The rows are grouped in 3 ways, from coarse to fine. Each group lies inside one group of the grouping before and may be the whole of it. The rows also spread widely along 7 directions, which tell nothing about the answers.
Known rows, each followed by its group in each grouping:
[-28.5  -0.2 -27.5  31.6 -11.7 -12.9 -11.7  -7.0 -13.1  37.8  43.6   3.5
   6.2  28.2  -2.8   6.3   7.7   2.4  16.5  18.0   3.9  23.5   1.9  -9.6
  -5.0  25.1  -2.4]	j_298 Demog j_207
[-15.1  17.2  14.7  17.5  -2.3   0.6   3.2  -5.1  -0.1  25.8  30.3   2.2
   3.7 -22.9 -13.5   6.7   9.8  -7.1  -2.0  -1.7 -16.9  11.1   8.8  15.0
 -19.3  -2.4  28.5]	j_760 Mibuf j_199
[ 20.9  19.6 -30.9   8.0  20.9  10.8 -12.5  -4.5  -5.1  10.0 -16.4   3.3
  10.4   0.0  -0.7 -11.7 -16.9 -26.0  -5.0  19.5  19.6 -29.5   0.8 -20.8
 -19.4   2.6   0.5]	j_298 Surog j_435
[ 13.4  22.5  10.9  19.2  -5.6  -6.6  -1.4 -16.7  19.0  15.5   1.6  -5.2
   3.6  -3.1  -1.8   0.4  -8.8  -6.6   5.6   8.8  -1.0   6.1  -7.1   0.2
  13.2  -4.1  11.5]	j_240 zesi j_453
[ 22.5 -15.5  14.5  -1.2   7.6 -33.1 -28.9  -4.8   0.9 -20.0 -21.3  26.5
 -26.8  32.3 -12.9   5.8 -19.4  10.8 -20.0  -3.5   6.8  21.5  -3.3 -15.1
   9.9  11.5 -27.8]	j_760 rerep j_371
[ -4.0   3.0 -20.5  -7.8  11.7  22.0   0.4  15.6 -11.7  16.8   0.8  12.9
  23.0 -35.6 -21.6 -36.4 -12.6  -8.5 -17.7  10.2  -4.9  -8.6  -1.6   4.5
 -21.5  -5.6  28.5]	j_760 mol j_728
[ -9.8   7.4  21.8  16.5   0.9   1.8   3.6 -10.8  -4.7  36.7  20.6  -2.9
  11.9 -27.3 -10.9 -10.8   4.1  -5.5   6.4  -5.4  -7.1   3.3   4.6  -0.5
  -9.4 -11.8  16.7]	j_298 Surog j_193
[ 19.6  41.0 -29.2  14.5  18.6  13.1 -12.0 -13.3  19.6   3.3 -21.8  -5.4
   2.1 -14.8  -6.9  -2.6  -8.7 -20.4 -19.8  32.5 -17.2  -3.7  -5.7  13.1
 -12.3   6.9  23.5]	j_240 zesi j_507
[ -1.7  -2.0 -40.2   4.6  11.6 -16.2 -37.5 -13.1   6.4  -1.4 -12.9  12.7
  -8.5   8.3  -3.1  -6.6   8.0  -5.6 -26.2  27.2 -26.2  23.4  -4.0  19.4
 -14.9   6.3 -10.4]	j_760 Mibuf j_644
[  0.6  12.9  14.0  31.1   0.6   1.3   4.7 -13.7  -0.5  32.8  17.2  -5.4
   3.7 -15.2  20.3  15.6   7.3 -19.2  11.1  -5.0   1.1 -40.1   2.7   3.0
 -27.4 -15.7  -0.2]	j_240 Zuraz j_292
[  6.8  32.1   0.7  20.3   7.3  -5.3   2.5   5.1  -0.9   2.5  19.3   8.6
  -7.3  21.4 -24.2  19.4 -21.2  -4.1  -7.8  15.3   8.4  10.0   4.1 -16.5
  -4.6  23.8  29.6]	j_760 rerep j_303
[ 14.1  18.1  -4.4  19.3  -6.2 -17.0 -11.0 -11.0   4.4  12.6   5.1   6.7
   4.6  35.0  -3.7   9.8 -18.9 -10.7  15.4  12.1  31.6   0.7  -9.9 -29.6
  15.0  14.6   2.2]	j_298 Demog j_693
[ 12.9  -8.2   6.5   2.7  -1.7 -23.0  -9.4  -9.4   2.5   4.4  -6.9   8.0
   5.3  12.8  -4.1  -9.8 -13.7   7.9  -9.6   5.2   3.1  19.4 -10.0 -12.9
  15.7   6.0  -7.9]	j_240 tole j_344
[-17.4  -1.6  -6.1  29.7 -15.2 -13.4  -3.4  -2.9 -15.1  26.4  44.8   8.9
   7.4  12.8   2.6   6.5   0.5  -1.9  22.7   0.8  15.7  -5.5   1.3  -6.4
 -12.5   3.5   2.1]	j_760 rerep j_574
[ 27.2  12.3  10.5  -2.0  24.3  12.9  -9.1 -11.7  14.2  -1.9 -40.5   7.3
   0.1 -43.3  -7.3 -13.8  -5.8 -12.5 -40.5   5.4 -26.2 -10.8  -2.3  16.1
 -19.5 -22.1   9.3]	j_240 Zuraz j_183
[ -1.3  -7.6  10.3   8.2 -15.8 -16.1   2.7  -2.4  -8.8  20.0  20.9   3.3
  15.2  15.5  -9.2 -11.0 -17.8  18.6   6.1   1.6  14.8  25.4  -9.5 -20.8
  22.6  12.3   7.7]	j_240 tole j_213
[ 10.3   1.7  64.3  26.5   5.4 -32.4  -5.2 -16.7   4.0   5.1   7.5   8.1
 -29.0  -1.3  22.8  43.8   9.7 -14.1  10.3 -37.8   7.9 -39.9   7.1  -5.0
 -18.8 -20.6 -27.1]	j_760 Mibuf j_49
[ 23.5 -19.8  -9.4 -10.7   0.4 -17.4 -32.3  -7.8  10.1  -5.5 -36.3  18.8
   7.8  -3.3  -0.9 -33.2 -16.2  -9.7  -7.7   0.9   8.4  -2.6 -21.6  -6.0
  15.0 -20.4 -11.3]	j_760 mol j_318
[ -8.1 -34.3 -31.7  -7.6  10.3   8.4 -16.2  13.7 -30.0  11.4   1.1  25.2
  19.4  -2.3   0.2 -39.8 -12.4   0.7 -10.8   6.0  11.7 -10.9  -5.9 -12.6
 -24.9   7.7 -14.0]	j_298 Dani j_786
[  4.7  11.9   5.0   8.8  14.6  -0.1   0.6  10.1  -4.4   0.7   5.7  15.8
  -6.4  -0.7 -21.8   3.1 -13.3  -0.7 -19.9  -1.1  -4.5   3.3   6.5 -12.6
 -15.4  11.7  18.7]	j_760 mol j_775
[ 10.0 -22.0  29.3  28.8 -13.1 -43.7 -15.7 -17.8   0.3   6.4   8.0   9.4
 -26.5  33.4  20.9  31.9   0.9   6.8  10.3 -15.6   9.9 -15.4  -2.9 -18.8
  -6.5   3.7 -45.1]	j_240 Zuraz j_946
[  9.1  16.4 -14.7   3.9  36.4  -6.4 -14.9  -4.1   0.3  -1.6 -17.3  10.6
 -18.7   1.0 -28.3   4.3  -2.4  -1.0 -44.7  23.6 -27.1  30.4  13.3  -1.2
 -20.3  25.3   6.2]	j_298 Surog j_650
[ 36.3  22.3  31.8   3.2   3.9 -14.7 -18.8 -23.3  28.7  -8.7 -34.9   4.4
  -6.0 -13.6 -15.3   1.5 -16.4 -13.7 -15.1  -0.5  -4.7   8.6 -13.4   7.7
  19.2 -23.9  11.6]	j_760 rerep j_371
[  0.0 -20.3 -38.3  -4.0   2.6   4.0 -17.7  15.0 -21.0   7.7   6.7  20.7
  23.2   9.2  -5.7 -37.0 -24.2  -5.1  -1.4  13.6  24.1  -7.6  -9.4 -13.4
  -7.4   5.7  -2.8]	j_760 rerep j_303
[-10.1  13.8 -18.5   7.3   0.7   0.8  -5.0   7.1  -7.0  12.9  23.4  11.7
   7.0   3.1 -23.8  -8.7  -6.5   0.0 -12.9  17.6  -7.1  25.7   5.2  -2.6
 -11.2  20.0  27.2]	j_760 Mibuf j_199
[-19.8  43.7  14.4  41.2 -20.9   8.5  27.3  -2.6  -0.6  48.9  60.5 -12.8
  20.8 -16.7 -10.3  15.4   0.1 -16.9  32.7   2.0   8.4 -12.8   4.3  -5.0
 -12.6  -1.9  57.1]	j_760 mol j_728
[-10.6  -1.3   3.1  32.7   3.6 -11.2  -8.8 -15.7 -10.2  31.7  22.0  -0.3
  -2.3  -1.6  21.0   9.5  13.4 -15.4  20.2  -3.1   9.1 -32.2   6.3  -8.1
 -28.0  -9.5 -18.7]	j_298 Surog j_193
[ -7.3 -10.6  18.7  19.9  20.5  -1.4   4.5   7.7 -21.7  16.9  18.0  15.2
 -14.7  -7.2  11.1  16.2   3.2   0.3 -15.7 -16.3  -5.8 -33.6  16.7  -5.8
 -44.7   6.0 -17.8]	j_240 Zuraz j_292
[ -3.7 -22.6  -5.7  -2.7  10.6   1.5 -18.4  -3.7 -11.2  19.2 -11.9  16.3
  14.8 -19.7   0.4 -26.7   1.8  -6.4  -8.4  -2.0  -2.7  -4.5  -7.3   6.0
 -14.2 -13.1 -15.5]	j_298 Demog j_693
[-10.9   2.1   7.4  23.8  -4.6  -4.2  -3.2 -14.7  -3.2  28.6  21.8   2.4
   8.5 -11.2   3.9   4.9   7.4  -7.8  12.5   0.1  -2.1  -4.8  -5.2   1.9
 -14.4  -4.6   7.6]	j_298 Dani j_786
[  4.2  -5.1  -2.8  -3.3  -3.0  -1.4 -11.8  -4.1  -1.5  11.6  -1.2  13.8
  18.6 -19.7 -15.9 -25.7  -9.3  -0.4  -8.0   3.8  -2.6   8.7 -10.8   7.8
  -0.5 -17.4  11.5]	j_760 rerep j_574
[ 29.6  14.7  28.9   9.8  11.3 -10.9  -8.0  -9.3  14.3  -6.0 -23.5   5.6
 -12.0  -0.3   1.9  10.7 -18.8  -9.1  -8.8 -10.9   7.2 -22.1  -4.9 -11.0
   2.3  -2.4  -7.8]	j_240 zesi j_507
[ 19.5  28.4  -2.1  26.1  -3.6 -22.2 -13.2 -16.2  20.7   2.8  -6.4   2.3
  -7.0  20.6   1.1  21.5 -11.1 -23.9  11.6  10.2  14.7 -13.6  -9.4 -15.1
   7.3  -1.0  13.2]	j_760 mol j_318
[  8.8 -14.8  -5.5  -3.5  23.8  -7.3 -18.3   0.5 -13.0   3.9 -15.3  15.8
  -3.2  -0.9  -6.0 -15.6  -8.6  -4.5 -20.1   3.7   3.1  -4.4   5.3 -14.1
 -16.9   5.3 -22.4]	j_298 Surog j_650
[ 22.1  26.9  -6.1  17.8  31.8  -8.2 -15.3   0.2   1.0 -20.6 -15.5  14.4
 -31.3  19.5  -6.7  31.9 -12.0 -14.8 -30.0  12.6   2.0 -17.5  13.1  -8.7
 -30.0  17.1  -5.3]	j_760 rerep j_371

New rows. What belongs after each?
[ 12.9 -14.6  34.6   3.7   0.9  -9.8  -6.9  -6.1   1.7   9.8 -10.8   8.3
   0.5 -20.0   5.9 -11.8  -8.3  -0.3  -1.0 -23.8  -1.5 -12.9  -7.3   0.0
   2.8 -15.1 -17.2]	j_240 zesi j_507
[ 27.1  18.4  23.1   3.5  -9.4 -13.5  -2.4 -21.2  22.6   8.8 -15.8  -7.5
  15.7  -7.4  -8.3  -6.2 -19.0  -0.7  -1.9   5.8   4.1  15.3 -19.0  -5.2
  32.0 -13.4  18.2]	j_240 tole j_213
[ 42.1  23.4  13.5  -0.1  18.1  -1.0 -15.0  -9.2  17.4 -15.0 -39.2  10.7
   0.0 -12.9  -4.1  -1.6 -24.4 -26.3 -13.3   1.7  12.6 -31.8 -11.4  -3.3
  -0.6 -23.8   6.1]	j_760 rerep j_303
[  0.4   6.6  13.8  22.2   2.0 -22.3 -16.8 -30.1  11.0  24.8  -2.4  -1.9
 -11.6  -9.3  -7.7  10.3  15.3  -1.7  -4.1   5.4 -29.3  30.9   0.2   9.8
  -3.7  -6.4  -5.0]	j_298 Surog j_435
[ -4.7 -21.6 -18.6  22.8  13.7 -16.8 -23.8  -5.7 -10.0   3.0   2.8  17.6
 -15.8   6.5  22.2   9.2  14.1 -13.5  -0.9  -4.9  -3.8 -32.6   4.3   4.1
 -38.4  -6.8 -36.4]	j_760 mol j_775
[ -3.6   5.8 -19.8  13.5  -7.3 -16.4 -15.5  -2.7   3.3  11.9   9.5  11.1
   4.0  14.4 -17.4  -8.6  -8.5  -0.7   0.0  17.8  -2.7  28.8  -8.4  -6.8
   9.4  13.1  20.7]	j_760 mol j_318
[ 26.4   3.7  -3.8  16.9  11.3 -31.6 -30.3 -13.6   5.6 -16.1 -15.8  15.6
 -23.8  39.8  26.4  24.9  -8.9 -22.6   3.2   0.9  28.4 -40.3  -2.8 -20.7
 -11.8   1.7 -39.4]	j_760 Mibuf j_49
[ 12.5   8.8   2.5   8.2  14.9 -15.2 -18.2 -16.7   4.8   7.6 -16.0   7.5
  -8.1   0.9 -10.9  -3.0  -5.4  -4.7 -13.9   9.5  -6.7  11.0   0.8  -8.5
  -1.9   0.1  -4.9]	j_298 Surog j_193
[ 10.0  22.2  12.4  10.5   9.5   7.5   4.7  -2.1   9.9  10.2  -0.2   1.6
   2.5 -16.0 -13.5  -6.3 -11.6  -3.9 -11.7   6.3  -7.4   1.7   2.5  -0.8
  -2.1   1.9  18.1]	j_240 zesi j_453
[ -0.1  -3.8   8.9  17.6  -2.1  -6.7  -3.8  -9.1  -3.0  25.3   9.2   4.5
   3.4  -7.3   5.4   0.0   1.4  -1.6  -3.0  -1.9  -6.6  -7.6  -0.8   1.2
 -11.9  -3.2  -5.3]	j_240 Zuraz j_292
[-14.4 -15.7   0.9   5.3  10.4 -14.9  -6.7  13.0 -25.5   5.1  25.2  25.4
 -10.2  15.4 -21.9  -0.8  -6.7  19.3 -18.8  -1.4  -4.7  21.9   9.8  -8.6
 -18.6  21.9  -2.6]	j_760 rerep j_574
[  7.7 -17.2  36.3  11.3   7.9 -28.9 -12.2  -2.0  -3.0  -0.8  -5.7  21.7
 -19.6  -0.8   5.7  13.2  -1.8  -4.4  -2.3 -28.6   3.3 -21.9   1.0 -10.0
 -11.7 -13.5 -21.9]	j_760 mol j_318
[  5.5  18.5  16.1  17.4  25.8   0.9  -3.0 -12.3   9.6   5.7  -9.9   1.1
 -20.9 -29.8  -7.6  23.2  12.9  -3.5 -36.5   6.3 -42.4  -5.1   9.6  23.6
 -41.9  -3.5   5.7]	j_240 Zuraz j_946
[ -3.3  18.7   2.0  21.2  15.1  -3.6  -1.7  -4.3   1.3   8.3   8.2   4.3
 -15.9  -0.3 -12.6  16.2  -0.9   4.3 -19.0   8.7 -21.7  14.5   8.8   3.3
 -16.7  23.2   8.7]	j_240 zesi j_507
[ 10.0  15.2  -3.0  17.2   4.6 -25.7 -26.5 -21.1  14.8  -0.3  -8.5   6.8
 -16.1  11.4   9.0  20.6   4.2 -16.0  -6.8   8.3  -5.9  -5.0  -2.4   6.4
  -9.5  -3.4 -11.3]	j_760 Mibuf j_644
[ 50.2  22.9  14.6 -13.4  12.5 -10.9 -20.8 -25.8  34.0 -20.7 -60.9   9.3
   2.5  -8.5 -23.6 -13.8 -28.8 -12.3 -29.0  12.0  -4.0  16.4 -23.5  -5.1
  27.4 -13.4  16.4]	j_298 Dani j_786
[ -7.3  42.5 -47.6  42.1  -4.7 -12.8 -17.0 -17.5  10.0  19.4  31.1  -7.6
  -4.0  32.7  10.8  30.5   6.0 -24.5  14.2  39.6   4.9  -3.4   3.2  -1.1
 -18.4  23.7  17.4]	j_760 Mibuf j_644
[ -0.5  11.6 -15.8  11.4  13.3 -16.2 -19.7  -5.5   1.7  -0.6   4.5  13.7
 -15.0  13.5 -10.5   9.9   0.6  -2.5 -21.8  15.2 -15.5  17.0   5.7   1.2
 -15.4  17.0   1.7]	j_760 Mibuf j_644
[ 11.7  38.8  -3.1  48.0 -13.1 -25.8 -10.1 -33.2  15.1  27.8  19.0 -13.3
  -8.6  33.4   8.3  36.6  -0.6 -20.6  31.8  19.3  18.0  -2.5  -1.0 -23.5
   7.0  11.7   5.5]	j_298 Surog j_435
[ 30.9   3.9  13.6   9.7 -23.3 -23.7 -17.9 -24.4  24.5   9.2 -17.7   3.6
  15.9   2.0   5.0 -13.3 -16.8 -19.7  23.3  -8.1  22.9 -13.9 -27.3 -11.8
  31.7 -31.6   2.8]	j_760 mol j_775
[  1.3  11.2   8.5   3.9  24.1  10.7   0.7   0.6  -7.9  15.9  -2.5   9.1
   4.7 -24.9 -16.3 -13.9  -5.4  -7.0 -20.6   0.7  -7.3  -7.4   9.7  -6.6
 -24.5  -2.0  12.9]	j_298 Surog j_193
[ 10.2  -3.4  34.0  17.0  10.1 -23.1 -13.6 -19.5   2.7  14.5  -6.1   5.8
 -18.0  -7.9   1.4  17.7   6.6  -3.2  -2.5 -15.6  -8.5  -0.3   5.6  -6.6
 -10.1 -11.4 -22.6]	j_298 Surog j_435
[ 27.2  10.6  13.7   4.3  16.6 -26.0 -12.5 -11.3  12.3 -16.6 -24.9   7.0
 -21.5  20.1 -10.6  17.4 -15.4   9.5 -30.4   9.9  -9.9  21.2  -2.5 -12.3
  10.1  14.8  -4.9]	j_240 tole j_213
[ 15.9 -18.0 -18.0  -2.0  11.4  -7.2 -18.5   3.5 -11.0   1.0 -14.2  19.1
  -0.1  17.3   3.1 -17.5 -18.8   1.5 -19.9   6.8   9.6 -11.2  -2.9 -18.2
  -9.0  10.7 -21.8]	j_240 Zuraz j_292
[ 34.2  48.9  14.7   9.1   8.5   7.8   1.2 -22.8  35.6   6.8 -29.4 -13.0
   5.0 -35.4 -21.8   3.2 -10.7 -16.1 -25.3  20.5 -26.6   4.5 -12.3  16.5
   1.4 -17.2  40.2]	j_240 Zuraz j_946
[-13.0  11.7   7.8  35.8   2.3  -6.6  -1.4 -17.6  -4.8  41.6  26.8  -6.3
  -0.2 -15.9   6.5  16.4  17.5 -13.1  14.8   1.1  -8.3  -8.9   9.7   3.6
 -28.4  -7.0  -1.2]	j_298 Surog j_435
[-12.8  -8.8  58.9  11.4 -19.9 -15.3   9.9   2.8  -9.3  26.7  37.6  11.4
   2.3 -10.3 -25.8  -4.0  -7.7  19.1   6.5 -27.6  -0.6  31.5   1.8  -6.1
  12.7  -3.7  16.8]	j_760 rerep j_371
[ -8.2 -14.0  -1.1  18.4  -6.5 -30.4 -23.1 -12.9   3.5  11.3   4.4  13.8
 -13.3   9.2  -1.3   6.0   8.9   0.4   0.1   1.1 -15.4  20.8  -5.5   5.4
  -3.9  -1.7  -8.8]	j_760 mol j_318
[  0.2   3.9 -10.4  10.3 -19.2 -14.9 -17.9 -21.1  11.5  19.8   9.1   4.6
  17.9  -5.1 -17.7 -18.7  -3.5   0.4   5.9  17.4  -9.9  36.3 -16.4  13.6
  18.7 -11.0  18.7]	j_760 rerep j_574
[  5.4  -0.3  -5.3  -1.1   6.4  -5.1  -8.1  11.8  -5.4   2.4  -1.8  19.4
   6.1   1.6 -20.4 -18.2 -19.7  -2.1 -12.0   2.3   6.2   3.4  -3.9 -16.8
   1.3   6.8  16.5]	j_760 mol j_318
[ -3.5  -4.1  -9.5  17.0  -5.8  -0.1   3.6   4.9 -17.8  28.0  27.0   8.3
  14.3  14.2   2.8  -8.3 -14.4   0.7   7.8   4.4  18.5 -11.8   0.8 -22.1
  -8.5  15.8   2.2]	j_240 Zuraz j_292
[  6.8   2.7  12.1  12.0  17.2  -0.2  -6.4  -4.6  -8.3  16.1  -1.6   9.1
   0.8 -10.2   3.1  -4.6  -5.6 -12.1  -1.9  -6.7  12.0 -28.1   6.0 -16.3
 -19.4  -9.5  -8.4]	j_298 Surog j_193
[  9.5 -21.7  17.7  12.2  13.7 -43.9 -35.9 -17.8  11.7 -12.5 -26.6  20.9
 -38.6   7.0   5.3  20.4  12.3  -2.0 -20.0 -12.7 -24.5   7.4  -1.6  10.5
 -11.1 -10.8 -37.0]	j_760 mol j_318
[-11.4 -32.8  -4.0  13.2  -2.8 -28.8 -16.4   6.6 -19.6   6.7  21.3  26.5
 -12.5  29.2  -1.1  -1.2  -4.8  13.0   2.6 -12.3   8.8   5.9   3.4 -21.0
  -9.5  15.8 -24.6]	j_760 mol j_775
[  8.6   4.7  31.7  29.7  -6.4 -34.8  -2.1 -20.6   5.8  11.3  13.4  -2.7
 -16.8  22.2  12.2  34.6  -0.8   5.3   9.0  -5.7   4.9  -0.1  -0.5 -14.0
   6.3   3.8 -14.5]	j_240 tole j_213
[ -1.6   4.4  77.9  23.2  -7.8 -17.2  25.7   2.4 -10.6  26.1  35.9   8.0
  -8.3  -2.3  -9.3  23.8 -11.5  13.2   6.0 -39.2   7.3  -5.7  12.0 -24.4
  -1.3   4.7   9.3]	j_240 Zuraz j_292
[ 33.4  18.6   4.3   9.9   9.2 -12.7 -17.5 -13.9  13.9 -10.4 -21.3  12.2
  -4.7   4.9   3.1  11.6 -17.9 -21.6  -3.6   2.6  18.5 -31.9  -8.3  -8.1
  -2.5 -17.3  -3.0]	j_760 rerep j_574
[ 14.9  27.0   4.0   8.7  -6.7   3.3   6.1 -12.5  12.9  21.9   1.1 -11.4
  26.8 -17.5 -14.9 -13.7 -15.2  -1.3  -3.8  18.5  -1.7  19.5 -13.9   0.5
  21.4  -5.0  39.2]	j_240 tole j_213
[ 11.4  23.5   2.3  17.7  13.0  -4.5 -12.9 -17.2   9.5  12.1 -11.0   2.3
  -2.8  -3.0  -0.4  13.1  -0.2 -20.4  -2.5  10.3  -0.3 -10.0  -4.1   1.3
 -11.7  -5.9   2.9]	j_298 Demog j_693
[  9.6   9.9 -12.8   5.4  14.3 -12.8 -16.0  -4.0   7.2  -9.0 -13.3  16.7
 -11.6   7.0 -29.1  -1.6  -8.9   4.2 -30.5  15.3 -21.9  32.7  -1.2  -0.3
  -4.1  14.4  14.0]	j_760 mol j_775
[ -2.1 -26.8  23.5  -5.2  -7.8 -21.2 -14.8   3.5 -10.4  11.1   8.7  22.0
   4.5   1.1  -2.1 -17.4 -10.1   8.3  -1.7 -21.5  10.9   3.4  -2.6 -10.0
   4.9  -6.0 -15.3]	j_760 Mibuf j_644
[ -3.7   4.1  -1.7  24.3 -25.5 -21.0 -12.8 -15.6   5.9  23.5  26.7   1.4
   9.7  14.6  12.0   5.1  -0.2 -13.9  29.6   3.0  17.0  -4.8  -7.7  -5.7
   5.5  -6.0   1.4]	j_760 Mibuf j_199
[-10.0 -15.3  -9.8  14.8 -14.1   7.8   3.1  19.8 -32.5  28.2  42.6  11.3
  28.1   9.6   9.2 -21.3 -21.4  -9.6  29.4  -7.1  49.7 -37.9   1.0 -27.5
 -12.8   2.9  -0.8]	j_760 rerep j_371
[ -3.4   8.1  19.3  23.9 -20.0 -12.8   4.4  -4.0  -8.5  24.2  38.9   6.3
  12.8   9.4  -0.9   7.3 -12.1  -3.6  27.5  -8.8  27.3 -11.6  -3.4 -16.7
   3.0  -4.2  13.1]	j_760 rerep j_574
[ 11.1  18.8  21.2  27.6  -8.6 -33.5 -19.5 -36.6  24.7  16.4  -6.2  -2.8
 -11.4  17.4   0.9  28.9   3.6 -10.9  12.8   6.1  -1.0  19.2 -12.6   0.0
  17.1  -4.8  -4.2]	j_298 Demog j_693
[ 10.2  -8.0  22.3   0.6   7.9 -15.2 -16.2  -0.6  -1.3  -0.4  -6.4  17.6
  -5.9  -6.7   6.5   0.1  -4.8  -5.7  -9.4 -19.4   7.8 -22.9   1.4  -3.9
 -12.1 -12.9 -17.4]	j_760 Mibuf j_644
[-15.5  20.5  13.8  24.0  -6.3  -3.4   8.2  -0.2  -5.8  25.9  41.1   5.7
   7.5  -6.1 -23.7   8.4  -3.2   1.6   3.1   3.4  -4.0  15.3   5.8  -0.3
  -9.5   6.1  33.6]	j_760 rerep j_574
[  7.2 -13.6  24.3  -7.8   8.4  -4.8   0.7   9.5 -19.6  16.9   4.1  18.5
   8.4  -3.9 -21.4 -22.6 -21.0  11.3  -7.7 -14.3  15.1   8.0   4.5 -30.7
   1.5   6.4  -1.5]	j_298 Surog j_435
